The groups are shells around one centre, one inside the other: the same stretched ball of 5 dimensions in 10 sizes.
Known rows, each followed by its group:
[-21.0  -7.5 -22.6  -5.2 -11.0 -78.7  54.0   7.5  26.0  48.5  10.9 -22.5
  28.8 -41.9 -10.4  -6.7]
zal
[-11.0 -14.1 -15.8  -9.9 -17.8 -43.1  36.3 -11.0  27.3  39.4   0.6 -29.1
  16.5 -62.0 -12.6 -13.1]
pufe
[-16.1 -24.3   3.5   6.7  -5.3 -49.4  32.6  10.9  14.7  17.6  24.3 -12.0
   9.0 -22.4  -5.0  13.2]
semav
[-12.8 -27.9  11.0   4.1  -7.2 -28.1  16.6  -7.8  15.1  14.8  16.4 -14.1
  -0.9 -22.6  -9.9  13.8]
kener
[ -9.3 -18.6 -17.5  -9.5 -10.0 -54.1  49.9   4.3  13.6  39.4   2.3 -13.3
  17.5 -29.1 -10.8  -3.0]
zal
[  7.0  -8.3   6.2 -11.0 -17.5   2.4  21.0  10.8  11.3  10.8 -31.4 -25.9
  12.5   9.7 -49.3  -9.7]
pufe
[  0.2 -18.7   5.9  -1.0  -9.5 -21.7  33.7  26.8   5.4   6.6  -3.4 -13.2
  11.9   6.7 -27.0   4.2]
kener
[  9.6 -19.4  23.2  -4.4 -11.4  19.0   8.4  11.8   0.7  -6.4 -25.3 -14.8
  -0.8  35.9 -48.1   6.5]
fona
[ -6.9 -35.6  22.7  11.6  -4.8 -15.0  14.0  11.3   6.4  -7.1  24.7  -8.0
  -6.3 -11.4  -6.3  22.0]
zal
[-20.6 -11.0  -6.7  -3.3 -17.6 -44.8  20.1 -24.3  37.2  38.5   8.7 -36.1
  13.4 -67.7 -13.9  -8.5]
mogob
[ -0.1 -34.5   5.0   2.7   0.2 -34.8  46.6  35.7  -9.3   4.7  14.1   7.5
   5.2  19.3  -7.8  20.3]
mogob
[ -3.6 -21.4  22.2  -1.3 -13.0   7.7  -3.7 -18.0  15.9   5.7  -9.5 -23.1
  -5.9  -4.2 -34.4   7.2]
beg
[  4.9 -21.9  -9.6 -10.9 -11.8 -26.5  47.8  20.6   3.1  20.4  -9.5 -10.7
  13.8 -11.3 -19.8  -4.4]
mogob
[-15.0 -25.8   6.5   4.5  -9.0 -35.5  20.5  -6.0  19.4  17.8  20.2 -17.8
   2.9 -36.8  -6.2   9.9]
kener
[  6.6 -25.4  19.0  -4.3 -11.6  13.0   9.6   1.7   3.4  -1.0 -15.4 -14.2
  -4.2  12.0 -34.8   6.9]
peb
[  8.3 -25.6  34.1   2.6 -12.4  30.7  -5.7   6.6   4.2 -18.9 -13.6 -18.1
  -9.2  19.9 -41.1  11.1]
til
[ -2.0 -10.6   3.5  -6.4 -19.7  -9.7  17.8  -0.8  22.9  15.6 -13.5 -33.1
  11.7 -30.6 -33.6 -11.1]
peb
[ -1.3  -6.8   3.1 -12.1 -25.2   3.3   5.8 -22.3  31.0  22.1 -25.1 -42.8
   8.8 -45.1 -40.7 -19.3]
Tafo
[-21.0 -18.3 -17.9  -1.4  -9.9 -72.9  48.4   1.2  24.7  41.9  23.6 -19.1
  19.6 -58.1   2.9  -0.8]
Tafo
[-14.5 -25.5   8.8   4.9 -11.0 -29.4  15.3  -9.6  22.2  15.3  19.6 -21.7
   1.5 -44.0  -7.1   8.0]
fona
[  9.5 -26.6  32.5  -0.2 -12.9  33.5  -6.4   0.6   3.7 -15.8 -17.2 -17.7
 -10.8  18.5 -41.4   9.8]
peb
[ -1.4 -17.9   5.4   1.7  -9.9 -26.9  36.1  32.8   7.5   4.6   2.4 -14.9
  14.5  -0.4 -23.6   3.7]
zal
[ -3.3 -20.2  -5.0  -3.1 -11.8 -35.1  41.6  19.9  11.3  17.6   4.4 -16.1
  14.6 -25.0 -14.4  -1.4]
peb
[  5.8 -16.3  16.8  -4.0 -19.5  15.7   5.6   2.3  16.4  -2.0 -17.5 -30.6
   2.6 -16.3 -38.7  -6.1]
til
[ -2.3 -20.1  22.5   3.9 -10.0  -1.9   8.4   9.3  10.0  -3.1  -3.1 -18.1
   0.9  10.8 -33.3  10.5]
til
[-10.1 -23.5   3.1   3.6  -8.5 -38.2  32.2  13.3  13.6  14.1  16.2 -14.6
   9.2 -24.2  -9.5   7.8]
peb
[  3.6 -17.5   2.3  -9.3 -14.1  -9.2  27.1   7.0   8.9  15.0 -17.3 -18.5
   8.6  -3.4 -32.7  -3.7]
beg
[  4.3 -25.6  13.3  -4.6 -15.7   8.4  10.6  -4.3  11.6   3.2  -8.8 -21.4
  -2.7 -20.9 -26.0   0.2]
beg
[ -6.6  -2.7   2.7  -6.4 -22.2 -13.9  13.5  -6.4  31.4  20.7 -16.2 -41.3
  16.0 -36.3 -39.5 -15.6]
pufe
[ -5.2 -13.0  -0.2 -10.8 -21.2  -9.1  11.5 -25.5  28.4  27.5 -14.6 -35.6
   6.5 -49.0 -29.1 -13.2]
pufe
[ -6.2 -14.1  23.7  -3.0 -15.6  11.0 -12.3 -28.5  22.6  10.2 -17.6 -30.8
  -4.5  -3.4 -44.3   3.0]
pufe
[ 11.4 -10.5  33.5  -7.8 -25.2  56.0 -25.9 -21.3  20.9 -10.6 -41.9 -41.8
  -7.5   0.3 -64.2  -9.6]
mogob
[ -3.4 -35.9   7.6   4.5  -1.4 -32.4  38.2  24.1  -3.5   5.1  19.1   3.0
   1.5   3.2  -3.9  20.3]
fona
[ -6.9 -10.6  -1.6  -9.9 -19.0 -17.7  16.9 -18.1  26.5  29.1 -14.0 -32.9
  10.3 -37.4 -31.0 -11.2]
kener
[ -6.6 -17.7  25.7   2.7  -8.0  -1.9   0.0  -4.8  11.5   3.3  -8.3 -17.6
  -1.9  25.0 -40.4  14.3]
zal
[  0.8 -32.4   8.7   1.2  -2.2 -24.1  37.1  26.1  -6.2   4.1   7.3   2.7
   2.6  19.1 -14.4  17.9]
fona
[ -9.7 -30.1   0.5  -0.7  -6.8 -36.5  31.1  -2.2  10.6  21.7  15.1  -9.1
   2.6 -26.8  -4.1  10.4]
Tafo
[ -1.4 -27.3  -2.6  -3.0  -8.2 -32.2  42.1  19.2   4.3  15.2   6.8  -7.8
   9.0 -15.3 -10.2   5.3]
beg
[  7.1 -26.8   7.8  -7.2 -14.1   3.1  21.3   4.1   5.8   5.7 -10.8 -15.8
   0.1 -13.5 -24.5   0.0]
semav
[ -1.5 -16.6 -12.4  -9.7 -16.5 -32.5  42.5  10.1  16.2  26.4  -4.8 -22.5
  16.9 -40.0 -17.2 -11.3]
semav
[ -4.1 -20.8 -10.8  -7.5  -9.4 -42.4  47.5  14.3   8.0  27.7   0.3 -10.7
  15.1 -16.1 -14.5  -0.2]
semav
[  5.3 -13.3   7.9 -10.8 -23.8  14.3   6.6 -12.5  22.6  10.8 -24.5 -36.7
   4.5 -35.8 -38.9 -15.4]
fona
[  8.8 -13.3  21.8  -6.3 -17.1  24.1   2.0   3.5  10.1  -3.7 -30.5 -26.3
   1.6  17.4 -52.8  -2.7]
kener
[-14.0 -19.5   8.9   4.2 -10.1 -31.8  18.2  -1.7  20.4  15.8  12.5 -21.3
   6.3 -24.8 -16.5   7.6]
beg
[  7.7 -18.9  -0.5  -8.8 -11.6 -14.2  39.9  26.6   0.8  10.5 -16.1 -11.5
  12.7   9.5 -31.1  -2.1]
Tafo
[-11.5 -21.1  -8.9  -6.8 -13.4 -39.4  31.3 -13.9  21.7  34.4   6.1 -21.4
   9.1 -49.7  -9.0  -3.2]
mogob
[ -5.4 -33.7   3.9   1.9  -3.4 -34.7  37.1  15.0   1.2  12.1  17.0  -1.1
   2.5  -7.5  -4.1  16.1]
semav
[ -0.3 -23.4   1.9  -7.1 -12.8 -14.5  25.7  -1.4  10.7  17.3  -6.3 -16.6
   4.3 -18.8 -21.4  -0.1]
til
[  6.6 -17.0   6.3  -6.3 -13.6  -5.2  28.4  20.8   5.6   5.6 -16.8 -17.6
  10.2   6.1 -35.4  -2.4]
til
[  4.3 -33.0  30.1   0.9  -8.0  20.7  -2.9  -7.0   1.2  -8.4  -7.1  -9.6
 -14.6  18.1 -30.6  17.8]
Tafo

New rows, each followed by its group:
[ -7.7 -31.7  11.8   9.2   0.1 -38.4  36.2  30.5  -1.3   2.1  22.9   1.5
   4.5  12.5  -7.4  23.4]
mogob
[  2.5 -39.7  39.7   9.3  -4.2  21.9  -7.3   0.5  -2.3 -21.0   7.0  -4.5
 -19.9  22.5 -23.2  28.1]
zal
[ 16.7 -23.8  28.0  -5.5 -19.9  46.3  -5.9   0.8   7.2 -17.1 -27.2 -26.3
  -8.4  -0.4 -45.0  -2.6]
pufe
[  1.5 -22.7  -2.3 -10.2 -17.0 -10.5  25.4  -6.8  15.0  20.0  -8.8 -22.4
   5.0 -38.5 -19.6  -7.4]
mogob
[-20.8 -24.7 -10.0   1.3  -5.0 -67.5  42.9  -1.1  17.6  36.5  26.3 -10.5
  12.0 -38.8   3.6   9.7]
mogob
[  7.2 -23.8   1.6  -8.7 -11.0 -10.4  35.0  17.2   0.5  10.8 -13.1  -9.9
   7.0   3.8 -26.5   0.7]
fona
[-12.5 -18.3  13.2   4.2  -6.3 -29.7  18.4   4.5  13.5  13.1   6.2 -15.0
   6.1   6.1 -25.3  13.2]
Tafo
[ 11.6 -33.4  40.6   1.7 -11.4  46.3 -15.7  -5.5   0.1 -23.3 -15.1 -14.1
 -19.8  22.6 -39.5  16.0]
Tafo
[  7.8 -29.1  16.4  -7.2 -11.8  14.8  10.0  -5.9   2.4   2.8 -16.1 -12.4
  -7.3   5.4 -31.0   6.4]
zal
[  1.0 -18.0   2.8  -7.0 -21.5  -2.5  16.3  -6.4  22.9  12.9  -8.5 -33.0
   6.2 -51.6 -23.8 -12.3]
pufe
[ 10.3 -27.9  19.2  -7.4 -12.3  21.6   7.5  -3.4   1.0  -1.0 -20.8 -12.9
  -7.7  13.2 -36.2   6.0]
mogob
[  4.4 -25.3   4.3  -1.8  -9.1 -18.5  38.5  30.6   0.4   3.4  -0.3  -8.4
   9.1   1.2 -19.7   5.1]
kener
[  9.4 -16.1  36.8  -4.3 -19.0  49.7 -23.3 -16.9  13.7 -12.6 -34.6 -31.5
 -10.8  17.9 -59.5   1.0]
fona
[  0.3 -31.5  10.0   5.5  -1.7 -28.9  41.1  39.8  -6.3  -2.3  13.9   2.3
   6.1  18.4 -12.1  18.8]
mogob
[ -6.4 -12.5  14.0  -0.7 -14.6  -9.3   8.7  -3.1  20.4  10.5  -8.3 -28.0
   6.5  -9.2 -35.8   0.4]
peb
[ -9.5 -15.9  14.7  -2.7 -16.4  -4.0  -2.1 -26.7  26.1  16.8  -7.2 -31.5
  -0.7 -27.6 -31.6   0.0]
kener
[ -6.8 -12.8 -14.7  -7.8 -18.6 -40.6  41.5   6.8  24.4  30.2   0.6 -29.4
  20.4 -57.7 -14.4 -14.8]
Tafo
[  8.2 -11.2   4.0  -8.4 -18.8  -0.7  27.1  21.1  11.6   5.6 -22.6 -26.7
  14.4  -6.9 -40.2 -11.5]
mogob
[  0.4 -30.1  -1.9   1.6  -5.0 -38.7  52.0  40.2  -2.3   6.6  15.1  -1.3
  11.8  -6.1  -5.0  10.0]
mogob
[  4.5 -27.0  19.4  -0.8  -7.1   2.5  16.3  12.7  -1.2  -2.6  -8.5  -7.4
  -2.5  24.9 -31.4  13.3]
beg
[  4.9 -35.3  16.7   1.6  -6.2  -2.3  22.6  16.8  -3.4  -5.4   4.4  -3.4
  -4.9   6.7 -16.3  15.7]
kener
[  0.7 -21.4  -5.5  -6.2 -16.4 -22.5  36.4  12.0  14.6  16.1   0.1 -21.9
  11.8 -43.3 -14.0  -8.0]
Tafo
[  1.6 -24.8   4.1  -4.1  -6.3 -21.8  36.3  20.1  -1.1  11.3  -4.6  -4.7
   7.1  15.4 -23.5   9.0]
semav
[ -5.2 -17.2   6.7  -2.2  -8.8 -24.2  26.2   9.9   9.7  15.0  -4.8 -14.7
   9.2   7.2 -29.2   6.0]
beg
[-19.5 -22.4  -3.5   3.1  -9.6 -53.2  30.7  -5.6  23.9  28.8  24.3 -19.8
   9.8 -50.8  -0.8   5.5]
fona
[ 19.4 -32.8  32.0  -4.4 -12.9  47.2  -2.1   6.4  -5.9 -21.5 -24.4 -11.3
 -14.7  26.4 -41.5   9.4]
zal
[-14.6 -22.5  -9.2  -1.8  -7.4 -56.0  42.2   3.4  15.4  32.4  15.9 -12.4
  13.0 -32.0  -4.4   5.2]
kener
[ -0.1 -42.3  20.1   7.6  -2.2 -10.5  21.7  15.8  -4.3  -7.9  20.4   2.1
  -9.4   1.5  -4.0  24.7]
zal
[ -7.8  -9.8   7.6  -8.7 -17.2  -7.9   4.8 -25.8  25.1  25.6 -19.4 -31.8
   5.2 -17.1 -40.1  -5.6]
mogob
[ -3.3 -12.7  20.6  -2.8 -17.8  10.4  -5.9 -16.9  22.8   6.6 -17.0 -33.1
  -0.1 -11.1 -43.0  -1.7]
peb
[ -1.2 -28.2  29.6   5.1  -6.7   7.3   0.7   1.3   4.5  -7.6  -0.7 -11.2
  -8.7  20.2 -30.5  19.1]
til
[ -5.5 -36.8   8.0   3.6  -5.5 -26.0  28.3   6.7   4.9   8.1  20.7  -4.9
  -2.7 -22.8  -0.3  15.9]
pufe
[ -4.8 -13.1 -12.5 -11.8 -18.6 -30.8  34.6  -5.2  22.8  33.1  -9.0 -28.5
  15.9 -47.4 -21.1 -14.3]
fona
[ -9.3 -18.7  24.2   8.0 -11.9  -6.9   1.0   0.4  19.8  -1.8   6.4 -25.6
   0.5 -11.1 -28.1   9.7]
zal
[  5.2 -20.4  15.2  -2.5 -18.9  11.7   9.2   4.5  15.7  -2.9 -10.0 -28.5
   1.7 -26.2 -30.4  -4.8]
fona
[ 15.9 -18.9  17.9  -6.2 -16.9  24.5  15.1  22.6   2.5 -11.3 -26.4 -20.7
   3.4  13.5 -44.7  -3.7]
mogob
[ -8.5 -17.4   5.6   0.1  -4.9 -36.4  32.2  16.1   7.0  17.1   0.7  -9.4
  11.4  17.6 -26.5  11.1]
mogob
[ 12.3 -25.2  14.3  -4.8 -12.9  11.7  21.4  20.6  -0.3  -6.2 -15.6 -13.3
   1.3   9.3 -32.9   2.3]
kener
[-11.8 -20.3   7.0   1.5 -14.0 -24.2  14.8  -9.8  24.1  16.7   9.9 -26.4
   4.6 -42.8 -15.0   1.8]
beg
[-16.4 -26.2 -10.3  -0.2  -6.8 -60.2  43.7   1.8  16.0  32.9  23.6 -11.1
  11.3 -43.0   3.7   6.9]
Tafo
[-13.3 -32.2   7.1   7.2   0.3 -47.1  35.0  14.3   3.5  14.0  25.6   0.5
   3.2   0.0  -2.4  23.1]
pufe
[  7.2  -7.8  -2.0 -15.4 -20.4  -1.2  25.7   4.4  14.8  19.1 -33.0 -29.2
  14.5  -9.2 -45.2 -16.6]
mogob
[ -4.6 -22.8  21.6  -0.5 -13.7   6.8  -4.3 -20.2  17.9   5.9  -5.7 -24.5
  -6.7 -14.4 -30.3   6.5]
beg
[  0.1 -25.1  16.5   1.9  -2.4 -15.8  26.6  24.1  -4.4   1.0  -2.7  -1.3
   3.0  40.3 -29.8  18.7]
zal
[  8.3 -31.3  24.0   0.8  -7.8  12.8  12.6  15.2  -3.5 -11.2  -6.7  -6.8
  -6.6  22.2 -29.3  14.7]
beg
[ -0.4 -25.9  11.6  -3.7 -12.5  -2.9  13.5  -6.8  11.0   9.2  -4.5 -17.5
  -2.2 -15.4 -23.1   4.6]
peb
[ -7.6 -30.4   6.5   4.8  -6.8 -32.0  30.5  13.1   9.0   8.7  20.1  -9.8
   3.6 -23.5  -4.2  12.4]
til
[  0.1 -24.0  19.7  -3.7 -10.5   6.8   4.0 -11.1   8.1   6.1 -13.0 -15.6
  -5.7  10.5 -34.8   9.4]
fona
[ -7.7 -11.3  11.6  -5.8 -24.3   5.1  -7.9 -35.4  36.4  18.2 -12.6 -45.1
   1.2 -58.0 -33.5 -12.7]
zal
[ 16.8 -16.7  39.9  -5.4 -19.3  61.2 -21.8  -5.6   7.1 -21.5 -41.8 -28.9
 -11.0  32.6 -65.4   0.6]
mogob
[  4.6  -3.0  -2.4 -16.3 -23.5  -0.3  20.0  -4.1  22.1  22.9 -36.0 -36.8
  16.1 -19.2 -49.1 -21.3]
zal
[-11.4 -12.3   9.6   1.0 -12.2 -25.0  15.7  -0.3  21.2  16.0  -0.6 -25.5
   9.8 -11.5 -29.8   2.8]
kener
